The same things were measured in two ways. Each way mixes the same 9 hidden numbers, adds some noise and spreads widely along 5 directions of its own, which tell nothing about the thing.
Some things both ways: the first way, then the second way.
[  5  21   5 -24  -6  -5   5 -13  -7  35   4  -8   2 -11  -1  -1   7 -22
  -4   5  14  -9 -22  30  14 -25]
[  2   3 -49  -4  35 -32 -41 -25 -25  -5  12  23  21 -23   5  12  -9  14
 -11 -73  -6 -46   3  -3   1   4]

[-13   9  20  12  15 -11  26   8 -11 -29   0 -27  11  19  23  13  26  14
  -2   8  12  16   2   2 -24  45]
[-26 -22 -33 -39  32   8 -25  -3  12   1  15 -31 -10  -8  -3 -31 -15   9
  28  14 -14  15  35  -4  42   3]

[ 15 -24 -19  -3   1  -2 -27  26  -1  16  14  28  -3  -5 -24  20  28 -29
  -6  -6  -3 -15  -1 -10   4 -18]
[ 42  15 -29  16   4  28  -7  20  -6 -26 -11  13 -23  28 -13   9   9  11
 -14  -5  13   8   9   1 -31  -1]

[ -8  20  -1   3 -21  20   6  14 -12 -26   0 -42  -6  20  10  15  -9   0
   1  15 -15  21  22  15 -21  13]
[  0 -21  13 -22   3   7 -12  -9 -10 -25   9 -19 -18  16  19 -13   0   2
  -8 -23 -12   2   3  16 -28  26]

[  2   5  11 -57   2   2  27  12  -2   2 -27  50  40   6  19   7  18 -28
 -10  -9  -5 -49 -22  22  -7   3]
[-23 -40  21 -59  45  -2  -7 -46   7 -19  -6 -10   2  -1  31 -16 -26 -36
 -11  -6   3  -1  20   6  -2  44]

[ 13  -9 -13   2   3   2 -21   5  -2  23  22  -5   2  -7 -14 -14  -4 -35
   8  13  -7  -9 -16  -1 -12 -36]
[ 18   9 -53 -17  31  17  37   4   3  -3  20   3 -25   9 -10 -24  -8 -10
   7  22 -20  -6  -6 -21  -9  -9]

[ 12  12 -21 -12 -16  -6 -14   9  -2  29  14  -8   0  -5 -18   2 -13 -30
   5   7 -13 -12 -19  35   0 -34]
[-24 -25 -17 -13  24   1 -26  -3 -12 -30  15 -13  11  16  14  -4 -11   2
   5  11   0   7  -5  -4  -1   9]

[-16   3  10 -27 -14  10  -7  -4  16 -49 -36  28  15   3  22 -23  -5 -10
 -23  -3  20   5  21 -15  -7 -33]
[-14 -18  74 -64  18   9 -19 -18  30 -13 -24 -50 -42  15  33 -18 -36  16
  60   1 -15  10  39 -24   4  28]

[-31   0  46 -49  19 -11  45  15  -6 -12 -28  29  -2   2  30 -39  33 -10
   5 -35  -3 -11 -46   6  -6  18]
[ 39 -13 -15 -39  18   9  -4  -2  -6  -9 -29  -5 -34   7 -18 -14 -13 -15
  16   3 -24  33  21  -2  -6  10]

[-15  46  14 -19 -39  38  23 -10 -13 -51 -28 -30   2  11  35 -49 -22 -21
   0  19  -9  -2   4  11 -36 -17]
[ 15 -26  -2 -63  28   8  46 -25   7   3  38 -38 -45   5  17 -64  -5 -26
   6  14 -47  -1   1   0 -27  21]

[  3  -1  31   2  21  18  36  43   6 -12   4 -51  19  18  24 -11 -10  -6
   2 -14 -37   8  -1  14 -39  30]
[ 30 -10 -43  21   1  -6 -29   5  -5 -49  28 -16   2  34  -7   6   4  15
  -2   6 -10  -4  19  16 -15  20]

[-28 -11   0  13   1 -29 -13   4   9 -23   2   5  19  -1 -13 -13 -32 -11
  -1  14  24  14 -13 -16 -27 -14]
[ 24  54 -28   7  -8  -3  31   4   8   7   1  -3 -39  11 -40   4 -23  30
  57 -53 -35 -43 -11  -4   1 -18]

[-25  -5   7 -36  -5   2   6  -5 -18 -33  -8  35  20  19  21  20 -22 -17
  14  24  12  -3  -5  -8 -24   7]
[  3 -20 -51 -30  12  10   7  -6  16 -18  -3   9 -10  -9   6 -12   0   6
 -15 -13 -41  -7  31  -2   4  30]

[ -2   5  -6 -13  18 -46  11 -24 -14  -7  21 -10  -9   5  26 -21  40  10
  27  16  -9  -1 -29  27 -28  16]
[-19   9 -20  -4  10  13  -9   3   4  -2  11  -1  -4   8  18 -14   1  28
  -2 -35 -10 -27 -13 -16 -18 -13]

[ -7   9  11  19   7  42  31  58  -8 -42 -27 -22 -31  34  -8 -15  58 -17
 -13  -2 -36 -23   4 -18 -39  29]
[ 41   6   7  -1   0  14 -12   5 -11 -24 -12  -6  -6  40  -3  -4  10   3
 -17 -11  25  17 -10  11 -55  -9]

[-27  12 -12  18 -32  22 -10  16 -29 -21 -19   6  -5  21 -28  49  18 -17
 -17  24  25   5  15 -25   1  17]
[ 43  14  -6  21 -28  26 -45  38  -7 -44 -22   0  -4  26 -17  25  23  47
 -16 -33  45  40  47  27 -15   0]

[-12  22  40 -21  24  21  31  11  15  32 -18 -48  14  16   9 -21 -23 -18
 -11  -4 -14   1 -21  37   4 -16]
[ 37  -1 -21 -34  19 -21  17 -19  -6 -27  -1 -10  -5   0 -16   7 -25   9
  23 -16  -9   5  17  21   4  23]

[-30  15   6   8  -9 -19  27   4 -39 -76  -8  15  15  17  37  -6  18   0
  22  13  18  -2 -22 -22 -53  58]
[ 15   8 -18  16 -14  -1 -38  13   3 -32  19 -10   3  23   3  -4  16  30
  -1 -36  -2 -10  23  -3 -16  -6]

[ -3   7  36 -37  33   4  38  12   1  30 -27   4  32  11  27 -25  33 -21
  -9 -27 -17 -28 -40  26   8   7]
[ 48  26 -31 -26   7  -4  33   0  -6   0 -10  -1 -36  -3 -41  -5 -13   7
  32 -35 -18   4  13  12   5  -5]

[ 14 -11  32 -48  33   4  28 -12  -6  30   4   2  52   5  50 -12  21 -17
   7  -9 -20 -18 -20  22  -4  16]
[-14 -57 -28 -31  55  22 -30 -15  15 -47  31  -9  -2   8  45 -14  -2 -17
 -31  60  12  18  60 -12   9  57]

[-48 -12  20 -16  -1 -45  13  -3   1 -14   5   2  -2  -7  -3 -22 -18   3
  15   4  13  24 -32  -3 -25   7]
[  2  30 -42   7   0  -4  -8   4 -10  10 -13  11 -28   3 -28   3 -19  15
  36 -58 -44 -35 -15  -9   3 -14]

[  2  -3  -4  17  15   1  -1  25 -19  -8  12  -8   8  19   3  25  16 -15
   9   7  -4  -2  -8  -4 -17  23]
[ 23  19 -15   3 -12  -5 -15  15   0 -33  -5  -1   4  16 -13  13  -1  32
  20 -33   4   4  16  -1  -4 -12]

[ 21  13 -28  -8 -28  20  -5  10 -34  -8   6  16  23  14   6  50  24 -25
   3  22  -6 -28  13   8 -13  21]
[-12 -38 -15 -10  21  17 -30  -8  -1 -39  29   0  11  14  37 -13  20  -9
 -58  -1  26   6  29  15 -25  35]

Other things, the second way, with their names:
q_985: [-30   1 -51 -31  56  28   7  -5  31  20  12  11 -15 -10  26 -34 -11   1
   0  14 -22 -28  11 -59  10 -15]
q_546: [ 25   1  11 -30  12   6  33  -4   6 -40   9 -13  -5  16  14   5 -12  19
  12   3  16  13  10   4 -19  15]
q_236: [ 62  21 -28  -5  -7   0  28   6   9 -34  14 -14   2  31 -29  -4   5  15
   4  -2  17  16  15  25 -24  -9]
q_892: [  5   2 -37  32  -2   1 -55   8   5 -35  33 -13   6  30  -7   3  12  22
  -6 -18  16 -15  39  17   1   9]
q_775: [ -7  27   2  13   0   2 -26  11  -7  -7   5 -23 -28  28 -24   4 -23  19
  61 -26  -2 -11  -3  -6  10 -18]
q_675: [ 46  18  -6 -22 -16 -18  19  -5  11 -41 -18  -7   5  11 -23  18 -15  25
  26 -38  -2   9  28  22  -2  11]
q_715: [ 19   9  -2  12 -15   4 -12   7  17 -38  38 -30  -8  37   8  -9  11  32
   9 -18  -3 -16  24   7 -25   7]
q_870: [ 11  20  -9   9  -3   7 -38  23   3 -19   6  -8 -22   6  -1  11   1  50
  31 -41   2  -7  40 -19  11  -8]
q_129: [ 11  14 -39   8   4  18 -11  23  19 -29   6   5   2  22   2   3   8  29
   0   3   7   0  27 -22  -3 -13]
q_165: [ 28  16   5 -21 -13   2  12  11   5 -32 -35  -8 -12  22 -21  17 -19  25
  37 -18  -9  20   6   5  -3  -1]
q_532: [ 12   5 -28  -8  -7   2  26   5  -2 -23   3 -15 -19  24 -26  -4 -15  10
  27  -4 -31   1 -19  18  -8   7]
q_595: [ 46   0 -11 -15  12  35  16  13  26 -45   6 -10 -23  22   3   6   4  23
 -11  26  35  28  62  12  -9  32]
q_801: [-13 -21 -92 -13  45  24 -39  21   3   0  24  -6  -7  -8 -14 -27   4   6
   3  43  -7  26  44 -20  46 -10]
q_440: [ 22  27 -42   5 -11  18  -2  10   7   0 -42  27 -33   1 -35  15  -6  19
   2 -61 -23 -15  17   9  -2   5]
q_552: [ -7 -30 -39 -37  30   5 -26 -16  -5  -2   6   1   1 -23   9 -22   4   0
 -30 -30  -4   3  32  13   8  19]
q_912: [  3  21 -82  -8   4  18  37  22  25 -10   4   5  -1  -6 -27   3  -8  54
  16  -2 -26  -4   7  -4  24 -12]
q_351: [ -1 -17 -11 -29   8  24 -12  21   5 -16   9 -23 -39   6   7 -28   4  12
  19  13 -27  27  33 -18   9   6]
q_114: [ -8   8  -7 -26  46   4  15 -37  -3  16   2  20  -5  -2  18 -19 -13 -30
 -25 -45  12 -42 -25  -8 -34  -3]
q_177: [-26 -29 -33  -2  38  -5 -46 -34  -7 -22  23  14  12  -3  41   2  -3  -6
 -43 -33  -6 -48  12   0 -17  40]
q_704: [ -9 -21  -3 -10  10  15 -33  -2 -13 -25  -2  11 -16   2  38   0  10  10
 -32 -40 -11  -8  15  -5 -28  30]
q_215: [ -3 -22 -32   3  -7  30 -45  30   4 -35  -6 -17 -25  17  -7   6   4  38
   7  11 -16  30  41  11  17  28]
q_475: [ -5  16  27 -10   8  22  -6  -8  10  13  -7 -42 -52  40 -14 -20 -28   7
  46  -7 -11 -15 -15   8 -20   0]
q_180: [  6  13  -3 -11 -11  -7 -20   6   7 -31 -23 -13   3   8 -19  23 -22  46
  40 -38   3   8  23  13  19   2]
q_205: [ -8 -19  27 -21  27  24  -8  -7   4 -25  17 -20 -14  35  31 -24  -1 -19
  -9  26  26  14   5 -11 -32   9]
q_453: [ 27  14  -9   1 -16  15  20  20  20 -37  17 -22 -17  40   6  -8   4  34
  22   8 -21  -2   4 -15 -28  -6]
q_159: [ 12  -9  11 -17   0  32   5  -1  33 -29   0 -31 -23  34  13 -11  -3  24
  -5  14   9  10  28  18 -27  30]
q_944: [ 30  -7 -34 -31  12   5  29  -8  21 -23  22 -13  -9   9   0 -24   4  -2
  -7   7 -15   3  34   4  -9  16]
q_68: [  6 -29  -8 -31  51 -14  -6 -40  -7 -35  27 -11  14  17  33  -8 -21 -27
  -8  23   6 -12   1  -8 -23  28]
q_343: [ -3 -44 -26 -19  21   5 -37  -7   7 -48  24 -23   0  18  12 -12   3  -6
 -14  31   0  23  52  17  11  46]
q_968: [ 12  22  13 -21 -35  -3  19   8  29 -30 -10 -23 -17   3  -5  15 -12  73
  42 -63 -20 -13  34  19   9  18]
q_509: [-15   0   8 -40  10  15  19 -13  19  -5 -15 -18 -26   0   0  -6 -25  21
  27 -23 -13  -4  13   9   9  19]
q_484: [ -7   3   7 -31   8 -10  -9 -15  25  -7  22 -30 -16  11  12 -30 -11   7
  42 -25 -31 -26  27 -26   5  -2]
q_852: [ 11 -12  33 -38  11   8  16  -9  22 -49  20 -19   3  17  42  -6   0  20
  -5   1  21   9  36  -5 -22  26]
q_618: [ 41  14  12 -11  -3   5  13  -4   5 -35 -30   5  -4  32  -1  15 -10   8
   6 -17   3   3  -4  -1 -41   5]
q_963: [ -7  -2  20  -9  15   5 -26 -12   2 -28   5 -13  -9  12  20  13 -15  25
   7 -31  23 -13  22  10  -8  26]
q_794: [ -2   4   1 -14 -31  19   0  13  38 -44 -48  11   3  13  10  25  -6  48
   6 -41 -18   3  34  -4  -2  22]
q_103: [  1 -19   1 -28  25   7 -29  -7   0 -16 -18  -3 -23  11   5  -9 -14 -25
  18   1 -11  14  30 -20   6  12]

Some of these things the first way, each followed by its name:
[-30  13  22 -34 -14 -24  35  -5 -17 -28 -12  19  42   2  35   0 -22  -7
  13  -1  19  -4 -30  14 -28  32] -> q_343
[-29 -32   4 -44  26 -37   0 -18 -10  11  28  20  13  18  11  38 -16   0
  31  31  -1  11 -15  13 -19  15] -> q_794
[ -1  18 -10  -8  26 -47 -10 -31 -12  25  19 -13  11   5  18 -15  -6 -10
  25  16   9   2 -49  42  -1 -22] -> q_546
[-14   5  13 -52   5 -47  13 -44 -25  18  16  -2   1  -2  45 -11  24   9
  34   1  -1  20 -34  40   4  17] -> q_704
[-10  -7  30   0  17  15  27   7 -12  15   5 -32   8   9   5  -5  33 -10
  -4   7  -2   6  -9 -15 -11  27] -> q_801
[ -2 -13  10  14   0  18   3  42  19   0 -18 -10  29   7 -15 -10   7 -19
 -28 -17 -21  -7   8 -13 -14   0] -> q_775
[-21   8  19 -41 -15 -27  25 -32  -3   9  13 -19  12 -11  15 -15 -18  -2
  16  20  11  10 -22  27 -20   0] -> q_177
[ 14  12  22 -14  11  40  22  24  12  21  -5 -39   7   7   3 -38 -10 -36
  -6   0 -32 -19 -12  20 -20 -28] -> q_68
[-27  33  -3 -28 -27 -16  16 -18 -39 -42 -22  42   8  10  20  25  23  -7
   2  19  42 -15 -19   4 -11  24] -> q_552
[  4   0   9 -32  29 -34  12   6   9  38   2   9  24   2   8  15  13  -6
  -2 -13  -2 -14 -31  47  11  -2] -> q_180
[ -3   9   7 -28 -19  21  -9 -23  -8  18 -24  16  34  -4  12 -22   5 -34
 -14   4   9 -12  -6  -4  20 -33] -> q_870
[-20  -5 -10 -11  20 -25  -7   8   0 -45 -23  44  27  27  16  26  11   2
  -8  12  16  -9   3  -2 -18  10] -> q_509
[ -8   9  40 -23  33  44  46  33   1  17 -27 -21  35  35  17   2   0 -29
  -9  -1 -33 -24 -15  19 -12  18] -> q_675
[-19   8  11  19 -14  -1  16  -5 -10  -1  20 -64 -17   2 -11 -26   3  -3
  12  29  -9  23  -8  -3 -34  11] -> q_205
[  3   5   7  -8 -25  17  25  26  -6 -14 -10   3  49   1   2  14   2 -21
 -17   3  -3 -25   5  -4 -29  27] -> q_892
[-42  16   3 -22 -15 -10  11  15   6 -16 -24   4  13  12 -10 -26 -52 -25
   8  10 -13  -8 -33  21 -28 -23] -> q_532
[ -9   8  29 -35   8  11  27 -13 -22  -7 -16  -6  21  15  53 -30  31  -9
  11 -11 -22   0 -18  10  -6  20] -> q_351
[-12 -20  31 -29 -12  22  16  14  -1  24   1  -4  10  -9  -7  -6   1 -27
  -4  -9  -6   5  -7 -14  -2  -1] -> q_103
